Every row belongs to one group in each of 4 separate groupings. Each group adds its own fixed numbers to the row, and there is some noise. The rows also spread widely along 16 directions, which tell nothing about the answers.
In the rows, 128 means zero.
Known rows, each followed by its group in each grouping:
[112 168 143 129 121 177 169 153 173 124 143  97 191 114 106 122 123 138
 139 141  83 123 123 150 123 103 154 173 138 105 125 144 138 143  98 167
 129  87  96 104 124  99 113  92  96  98 161] | Z418 (1) (1) V
[116 177 109 167 141 129 147 123 168 163 144  58 149 197 115 149  98 114
 147 130  85 130 121 131 121 127 175 122 166 162 192 119 119 110 194 220
  72  78 154 109  83 111 105  75 135 101 178] | Z120 (2) (0) Z
[124 179 128 124 113 156 112 160 148 152 117 125  86 125 130 134 119 129
 124 161 145 133 132 105 147 134  88  98  88 112  94 133 125 114 139 119
 143 109 141 107 100 133 115 101 150 112 121] | Z418 (3) (2) U
[112 164 107 121 142 165 155 139 115 153 112 122 154 145 112 112 129 139
 147 121 114 176 120 137 146 124 140 151  94 123 119 118 115  95 178 139
  94 115 145 132 104 138 121  76 134 136 132] | Z391 (0) (1) T
[121 168 128 134 103 181 123 126 171 156  90  99 148 136  78 115  96 150
 120 149 106 117 113 144 133  94 143 102  94  90 118 165 151 124  94 144
 187 127 141 120 122 151 170 107 133 139 114] | Z391 (3) (0) R
[114 113 128  28  94 164 124 110  66 134 100 127 161 127 160 120 178 124
 130 110 148 176  89 163 132 139 133 136 112  86 105 165  81 122 144 142
 115 117 111 125 151 147 170 119 114 183 115] | Z120 (2) (2) X
[126  82 125 110 120 154 117 184 130 106  94 148 170  92 101  56 125 135
 148 140 134  59  83 149 121  97 115 173 120  96 120 155 107 110 151 191
  73 106 155 122 135 110 108 107 123 160 106] | Z418 (1) (3) T
[109 139 132 119 121 121 136 145 126 130 132 120 149 138 111 155 125 134
 137 142 101 147 133 151 106 122 147 115 139 123 125 151 135 125 157 169
 120  97  95 124 106 116 121 104 112 118 130] | Z418 (0) (3) V
[104 181 119 114 103 137  99 109 141 125 128 140 181 162 108 149 109 157
 137 139 108  90 110 111 103 110 105 136 160 163 134 130 145 140 101 163
 155  78 125 120 132 123 113 109 144 141 160] | Z418 (2) (3) X
[143 162 152 158 149 143 186 187 126 144 119 117  82  90 126  99 170 100
  97 137 165 181 155 161 144 153 127 121  81 102 119 134 116 122 192 125
 113 121 103 151  90 124 110 134 133 118 103] | Z391 (3) (1) Z
[148 143 150  78 136 141 104 120  89 145 103 156 171 116 120 114 150 139
 132 153  91 159 148 132 124 113 125 123 152 114  93  94 169  73 125 124
 149  93 111 125 160 133 119 122 114 162 138] | Z418 (1) (2) R
[149 193 139 128 120 179 186 120 131 172 140  72 134 161 144 145 168 177
 140  73 147 171 124 133 110 136 123 104 108 115 109 113 123 144 178 102
 146  92 106 119 101 145 133  86 134 118 165] | Z391 (3) (2) U
[114 155 126 114 123 135 124 142  67 154 142 145 155 139 158 130 142 130
 143 151 151 148 146 127 129 145 126 171 135 105 113 150 133 129 135 119
 145 107 114 124 113 162 154 155 119 148 136] | Z418 (1) (3) X
[120 137 100 128 135 165 162 120 163 162  98 118 156 145 100 131 101 171
 171 127  75 154 110 139 117  97 163 134  89 120 121 168 121 119 159 161
 112 117 143 114 126 141 148  47 133 104 123] | Z391 (3) (2) T
[142 119 105  95 140 172 155 100 166 137 103 113 141 115 158 114 146 121
 120 137 110 136  98 138 105 144 183 151 122 161 174 121 144 120 142 177
 104 142 156 142 151 105 117  90 138 144 124] | Z391 (2) (1) X
[124 178 129 114 130 162 121 143 131 137 135 136 143 115 124 117 122 131
 125 154 129 129 142  95 147 123 100 140 125 139 105  98 145 106  95 110
 151 109 131 112 116 120 113 120 137 133 148] | Z418 (1) (0) R
[133 139  90 132 133 154 140 151 174 152 135 200 141 125  99 118  82 196
 175 170  79 100 154 121  92  79 124 150  97 126 119 155 139 140 125 143
 146 132 127 118 131 113  97  56 144  72 122] | Z120 (2) (3) T
[142 206 111 173 175 154 216 126 157 205 133 118  80 138 143 121 120 144
 135 134 130 211 164 121 156 140 158 172  78 173 152 149  98 145 176 131
 115 122 133 130 113 157 125  76 167  63 152] | Z391 (0) (1) X
[130 142 117  54 112 169 159 112  95 150 152 158 144 117 141 127 161 172
 132 104 153 164 132 126 126 117  96 122  97 130  89 133  95 144  98  90
 171 134  80 131 144 126 146 107 142 131 136] | Z391 (2) (0) R
[105 133  94 163 136 104 143 127 198 108 125 157 168 134  48 151  56 159
 120 151  67  95 131 136  96  86 163 121 129 181 170 194 154 151  64 177
 176 138 101 123 120 109 148 114 131  90 125] | Z418 (2) (2) U
[109 135  62 121 107 133  88 150  82 148 149 171 175 185 170 130 115 159
 179 144 158  61 105  86 101 136  94 191 148 145 133 120 118 127 173 155
  91 105 183 126 105 144  97 108 164 143 139] | Z120 (3) (1) V
[123  61  87 136 171 143 206 122 163 115 134  91 176 112  86 107 109 124
 118 102 103 159 113 155 140 110 226 142 118 160 175 155 140 116  81 151
 130 180 122 119 116 100 196 131  96 134 131] | Z418 (3) (1) Z
[127 116 122 147 100 104  47 170 115 131 134 163 154 142 133 174 109 173
 213 175 108  52 143  87  62 113  86  81 159  74  59 113 200 107 151 129
 145  64 134  85 117 139 107 121 129 129 128] | Z418 (2) (3) Z
[140 170 116  86 128 173 148 120 133 148 133 165 142 129 141 134 139 169
 137 144 101 157 148 116  93 131 120 128 103 141 108 103 164 123 132 101
 159 125 117 139 128 125  99  85 138 124 134] | Z418 (1) (0) U
[147 138 131 123 105 168  94 165 112 155 128 118 108 112 165 114 154 136
 126 156 187  91 131 113 120 144 103 101 111  60  96 111 160 112 118  97
 173 130 143 113 116 150 146 162 130 157 111] | Z391 (2) (1) U
[122 121 113 131 121 120 109 140 115 141 138 118 156 158  87 137 102 162
 154 123 125 107 127 115 124  96 120  72 142 113 103 127 143  93 117 134
 153 100 122  93 107 137 159 129 117 136 144] | Z418 (1) (2) T
[ 93  88  48 125 161  97 149 157 100 128 162 213 163 140  97 148  70 125
 157 171  77 159 162 134 111 117 178 149 104 150 151 175 132 106 137 152
 113 181 117 142  84 115 148 112 119 106  95] | Z120 (1) (0) Z
[108  91 124 100 136 104  76 151 113 132 123 135 150 102 114 144  92  99
 153 192  82 125 143 119 158 101 151 107 160 108 109 143 135  72 101 183
 114 101 119  86 131 113 152 128  96 129 126] | Z418 (1) (3) T
[ 98 109  87 178 136 139 132 177 186 113 127 144 140  83 115 147  74 108
 135 195 109  94 135 117 121 125 183 155  97 110 146 198 171 140  65 151
 158 170 140 109 100 122 174 149 117 101  84] | Z391 (1) (1) V
[107 183 156  58  78 168  92 122  86 150 150  77 154 163 158 150 173 123
 111 132 154 144 118 139 127 141 106  86 157  79 104  96 144 109 125 127
 168  86  94 118 109 122 134 137 104 167 159] | Z418 (2) (3) V
[136 111 105 144 151 123  88 146 164 154 112 128  97  89 144 150  81  86
 123 221 102 128 164  97 163 127 181 116 133 121 143 155 166  92  70 148
 159 154 158  88 129 123 169 150 120 106 103] | Z120 (3) (2) R
[103 131 112 107  94 158 116 156 102 111 119 143 158 143 132 116 150 136
 123 127 164 106  99 147  81 148 118 131 103  92 119 141 163 128 155 116
 141 140 141 151  91 134 136 142 128 184 100] | Z418 (2) (3) Z
[149 108 141  59 122 135  82 126  82 130  97 154 151 123 113 112 149 137
 128 152 105 141 126 146 107 117 118  81 143 101  94  90 158  61 154 149
 128 103 121 139 149 126 109 118 116 185 114] | Z418 (0) (0) X
[121 144 151 155 115  90  91 162  82 123 110 139 163 131  87 123 138 121
 135 135 144  95 130 138 116 118  92 104 160 107 103 127 136 104 163 164
 125  64 110 127 113 145 117 161 133 161 124] | Z391 (2) (1) R
[129 124 102 125 145 122 161 100 128 158  94 130  92 127 189 143 150 121
 130 132 157 181 124 112 123 175 165 164 100 186 164 180 120 151 164 138
 114 141 153 128 137 175 166 127 166 124 108] | Z418 (2) (2) V
[152 157 158 113 133 118 150 145 136  93 127 114 121  99 112 109 175  98
  65 104 169 125 119 144 137 143 102 107 160 192 161  92  90 128 144 178
 105  83  97 143 127  78  75 143 141 154 151] | Z120 (0) (1) X

New rows. What belongs after each?
[106 100  83  88  94 115  73 126  92 123 175 144 184 169 105 166  94 152
 136 137 124  70 117 118  94 106 127  63 168 121 132 127 148 103  84 156
 174 133 108 120 104 114 163 152 115 163 132] | Z391 (1) (0) U
[107 125  95  78 127 155 128 133  41 134 145 151 189 148 141  88 154 115
  96 136 166 150 123 145 139 144 147 177 130 119 147 112 153  91 105 107
 157 169 132 160 106 141 165 180 109 200 122] | Z418 (1) (1) V
[145  77  97 128 135 142 177 134 162 120 140 126 153 112 134 149 135 181
 172  87 124 107 113 115  76 118 153 107 118 151 120 138 127 145 140 144
 115 120 116 106 130 107 135  90 133 109 134] | Z391 (1) (1) T
[130 172 142 131 106 120 131 111  76 178 121  89 158 183 143 152 150 162
 165  95 152 155 128 126 134 126 113 131 157 114 109 159  88 149 168 142
 136  48 108  92 130 195 171 127 140 134 166] | Z120 (3) (2) V
[160  88 153 141 134 121 114 166 118 160  87 147  91  71 173 110 148 119
 141 188 146 125 159 147 107 144 156 149 116  68 119 188 159 132 151 141
 142 128 123 120 149 169 159 165 123 130  80] | Z418 (2) (3) U
[146 122 144  96  95 147 113 151 111 150 125 122 133 137 139 136 156 162
 164 131 132 120 126 146  86 118 109  83 128  62  87 132 126 123 178 146
 127  85 107 110 130 136 121 103 120 133 120] | Z120 (2) (0) V
[117 203 141  96 104 179 140 119 130 130 117 121 167 137 123 118 153 160
 127 112 145 134 113 111 131 121  86 148 120 146 104 111 129 144 108 110
 158  84 123 120 132 141 118 103 144 150 163] | Z418 (1) (3) V
[125 145 125 125 151 141 161 167  74 143 110 156 120  96 137  71 165  94
 104 134 181 171 129 146 172 152 116 191  85 128 137 137  88 113 176 129
  94 138 136 157 110 147 123 146 146 153 102] | Z391 (2) (1) U
[153 163 176  97 137 182 141 132 133 143  71  97 134  87 155  80 196  92
 100 152 126 165 118 168 125 150 151 154 124  98 146 103 155 101 182 158
 103 103 138 153 152 122  99 113 124 175 116] | Z391 (2) (3) Z
[124 151 151 100  88 173 105 188 108 120 136 110 135 113 138 143 159 127
 127 140 155 126 132 148 115 141 103  87 110  28  67 122 140 117 140 107
 155 108 100 111  93 122 132 142  95 159 113] | Z120 (0) (1) U
[109 119 126 154 141 111  98 170  91 172  90 139 143 137  80 102  78 106
 143 197  91 150 155 167 154  98 171 132 117  54 124 193 147  76 156 176
 128 126 137 123 103 176 178 143  95 139  93] | Z418 (1) (3) U
[130 128 117 125 129 151 139 171 126 139 130 173 147  94 127 117 124 152
 165 162 115 119 138 129 114 111 121 156 101  86  87 153 131 128 126 136
 126 115 114 117 134 128 120 105 124 107 114] | Z391 (1) (1) X
[136 107 115 167 122 119 116 203 162 123  99 135  65 109  96 111 110 117
 112 150 165  83 113 142 104 133 114  66  74 103 136 163 122 108 200 172
  98 143 159 140  76 120 105 116 156 124  65] | Z391 (0) (2) U
[128  85 125 101 146 116 158 162 102 112 117 125 147  97 163 123 171  66
 107 144 119 162 123 184 118 167 189 172 140 127 176 161  97 120 209 207
  48 124 111 155 113  94 108 131 105 147  95] | Z120 (3) (1) U
[136 120  96  93 108 185 107 107 140 165 146  88 173 167 160 142 116 190
 176 122 121  88 105  97  93 109 149 120 151 111 115 103 171 115 102 118
 163 124 156  93 132 131 154  95 123 143 167] | Z418 (0) (3) R
[121 152 102 117  97 149 137 120 115 172  93 158 149 196  93 112 112 190
 137 128 116 132 119 181  78 103 141 120  92 102 141 198 126 147 197 162
 153 134 129 168 115 175 147  87 146 136  98] | Z120 (3) (3) V
[ 90 167 139 136 142 118  83 155 135 106 112 134 191 106 108 176 100  69
 145 209  40 145 152 126 136 131 168 154 167 110 133 130 179  95 119 179
 114  84 122 101 108 103 114 121  89 136 130] | Z120 (2) (3) U
[165 112 127  76 129 159 113 143 142 123 115 158 130  80 158 130 162 143
 137 162 117 124 140 108 109 130 115 113 128 122  98  86 159 106 117 116
 140 119 128 114 157  98  93 101 127 134 117] | Z120 (3) (2) V
[ 84 134 123  93 144 121 164 145  93 107 124 119 163 123 103  96 149  53
  75 125 125 179 103 176 173 141 157 176 134 170 176 142  69  98 171 209
  51 121 110 163  96  80 104 122 116 152 129] | Z418 (2) (1) R
[112 153  96 144 146 141 126 123 113 136 108 167 205 153  62  73  93 161
 139 130 113 101 116 118 136  86 124 189 129 167 146 117 153 105 107 134
 145 124 161 140 125 146 127 118 148 154 144] | Z418 (2) (3) R
[106 147 103 116 135 147 151 129 100 141 128 128 164 132 140  99 132  99
 104 138 147 136 105 146 153 140 154 198 133 153 182 166  93 128 127 179
 104 133 138 146 118 131 150 143 133 150 129] | Z391 (1) (2) X
[113 118 126 142 127 112 106 127 109 158 122  64 155 165  87 159 100 117
 136 133 103 150 129 149 130 111 182  55 150  89 130 143 152  74 144 168
 145 114 121 105  92 148 193 142 101 153 130] | Z391 (0) (0) R
[ 81 177  99 108 126 131 185 131  83 128 161 142 135 148 149 178 153 122
 130  95 158 215 135 123 127 169 126 132  88 163 120 161  94 156 163  99
 126 133  93 145  70 138 157 121 141 131 131] | Z391 (1) (3) Z
[119 138 106 109 141 157 125 116 141 171 159  96 175 140 159 159 110 138
 179 162  73 135 138 106 140 111 172 151 164 119 128 110 138  99 109 170
 114  94 125  79 140 106 133  79 109  96 174] | Z391 (2) (1) T
[134  86  90  85 119 165 174 131 141 103 137 149 186 127 122 131 146 195
 167  77 121 115  97 136  71 111 139 139 110 138 114 132 121 152 133 131
 119 133 115 122 138 105 122  74 127 136 131] | Z120 (0) (1) V
[132 113 140 100 129 153 160 165 108 108 136 108 143  81 149 109 186 102
 104 118 177 141 113 146 136 150 130 147 119 120 131 123 111 133 140 132
 114 127 104 138 109 100 126 147 117 158 115] | Z391 (3) (3) V
[107 155 107  88 127 152 111 143  77 124 123 130 173 163  64  65 134 109
  84 126 147 136 101 137 165 114  99 119 120 143 139  61 133  49 146 133
 120 132 158 162  81 114 104 128 128 197 130] | Z418 (3) (0) V
[141 154 146 141 127 149 172 141  90 146  74 147 144 132  88  72 164 168
 126  89 165 163 125 165 114 121 109 142  77 104  97 149 134 129 178  94
 149 118 121 155 125 188 147 135 146 165 109] | Z418 (2) (1) R
[ 86  96 120  79 113 143 119 131 117 106 107  99 193 128  99 157 124 102
 156 127  73 158  88 155 125 118 170 107 126  95 111 159 114  92 149 189
  85 108 115 111 113 107 157  89  94 156 112] | Z391 (2) (0) R
[ 71 158  76 173 172 101 146 170 128 113 142 175 171 128  26 114  50 109
 124 159  94 140 140 121 184  86 133 173 107 189 160 153 104  98 108 169
 107 137 130 136  69 103 124 111 137 109 124] | Z391 (0) (3) T
[116 135 126 180 139 108 185 110 118 146  61 106 139 152  96 120 126 144
 150  75 149 183 107 156 132 130 166 151  89 145 149 230  80 175 181 157
 120 108 135 120 124 215 213 133 150 145 114] | Z120 (2) (3) X
[ 81 127 127  78 114 138 132 144 128  97 142  94 177 135  56 116 118 102
 106 117 110 132  91 156 163  91 126  98 139 136 134 124  88  96 110 193
 101 106  96 120  98  67 121 101  99 140 146] | Z418 (2) (3) V
[115 104 121  90 148 112 142 130  92 105 127 122 157 122  98 141 141 115
 132  93 123 175 119 120 146 125 132  91 134 164 112 105 110  90 148 139
 103 111 107 115 108 110 140 120 111 158 142] | Z418 (1) (3) U
[142 119 132 149 171 128 164 159 151 106 105 121 126  77 102 128 139  93
 110 135 119 173 147 129 147 142 166 122 108 149 141 117 149 109 136 122
 127 141 127 122 102 107 137 138 113 139 110] | Z120 (3) (3) U
[147 161 113 170 146 165 132 182 161 134 122 158 142 100 141  89 127 130
 127 182 131  81 146 116 114 136 130 195 118 124 146 107 174 125 135 131
 129 126 167 133 112 116  81 127 143 128 117] | Z120 (3) (1) T
[139 128 128 137 133 166  87 178 135 164 131  83 113 124 104  91 108 101
 121 172 141  97 134 117 158 105 139  68 125  65 118  74 168  41 130 138
 139 140 170 110  85 108 133 136 107 149 125] | Z391 (1) (3) R
[ 90 106 100 122 136  99 105 137  75 108 121 154 210 132 122 160 117 104
 146 158  93 140 121 145 107 140 178 164 159 120 145 166 164 105 131 169
 118 122 120 134 113 138 169 156 105 174 107] | Z391 (0) (2) Z
[151 119  93 143 147 130 123 138 117 143 112 167 158 145 115 120 122 168
 162 139 118 115 141 106  97 119 130 130 125 145 120  94 177 102 160 117
 136 124 161 129 124 146 112 112 144 143 122] | Z120 (3) (1) V
[134 154 103 137 127 146 119 171 125 138 141 187 161 131 110 121 103 192
 191 137 122  83 143  89 112  93  75 154 116 120  82 118 128 135 135 111
 133  95 138  98 120 134  94  86 146 108 145] | Z120 (1) (3) U
[157 151 171 138 170 129 193 137 116 170  91 141 120  78 119 100 160 121
 123 150 100 232 185 182 153 121 172 160 107 102 123 169 112 129 156 137
 133 105  69 129 155 157 149 125 110 105 119] | Z120 (2) (1) T
[107 136 111  93  99 163 108 155 119 125 151 108 172 162 129 123 130 130
 125 140 120  93 104 147  96 130 138 110 149  93 131 109 159  96 143 163
 125 117 131 135  92  96 114 118 105 159 140] | Z418 (1) (1) Z
[126 132 145 150 101 183 161 196 177  99 135  94 160  91  97  99 140 140
 136 115 154  67  94 146 104 107 111 127 100  74 108 141 121 147 122 149
 122 103 116 108  96  97 114 114 115 124 122] | Z391 (1) (0) V
[105 180 105 154  82 186  89 174 201 125 174  83 161 162  80 116  71 159
 126 148 148   4  98  98 128  78  94  99 143  98 139 105 149 133  47 149
 182 113 153  86  78  82 116 117 126 111 165] | Z120 (2) (3) V
[110 131 122  75  86 170  57 159  93 145 155  91 123 139 167 124 142 110
 125 154 192  84 105  91 153 136  87  85 139  72  90  85 136  80 105 111
 149 121 153  94  93 111 142 151 121 170 140] | Z418 (2) (3) R
[143 103 109  92 117 128 106 132 151 145 121 154 136 111 157 112 120 142
 146 167 114  60 111 122 105 109 123 153 163 159 155 151  97 132 139 230
  83  92 137 122 176 104  87  88 155 108 129] | Z391 (1) (1) V
[114 156 127 186 143 131 148 172 145 138 102 155 150 119  80 117 102 138
 146 174  94 139 154 151 111 115 151 156  92  89 116 166 177 126 143 133
 146 120 121 130 103 154 132 122 118 106 102] | Z418 (2) (1) V
[102 151 131 136 136 123 155 138 134 112 147  99 177 123  97 119 127 109
 114 120 125 127 119 132 161 115 135 159 163 163 149 133 107 132  86 170
 124  88  99 106 121 102 138 143 117 128 168] | Z418 (2) (1) Z
[101 181 108 124 149 143 102 131 113 133 127 149 194 134 118 151  96 101
 139 194  64 161 152 115 144 130 164 183 150 132 141 112 174  90 101 143
 139 114 143 120 112 127 126 120 110 150 142] | Z120 (0) (0) X
[115  90  86  38 125 164 139 110 109 159 167 118 180 140 203 167 142 122
 158 166  69 170 129 149 110 138 210 175 159 109 150 149 118 122 132 185
  97 137 103 115 143  86 138  79  86 112 139] | Z120 (3) (1) V
[135 152 134  84 140 132 141 128 125 127 110 191 115  63 134 130 148 124
 111 162 125 167 152 123 136 128 110 140 106 165 111 155 111 145  99 132
 153 120  90 139 164 123 122 122 148 124 110] | Z391 (1) (3) X
[ 94 153 114 104 108 119  97 138  84 129 104 137 151 166  89 110 118 114
 111 136 139 124 101 134 147 125  94 122 128 151 135 134 100  91 168 176
 104  95 149 145  95 140 121 124 150 174 121] | Z418 (3) (0) T
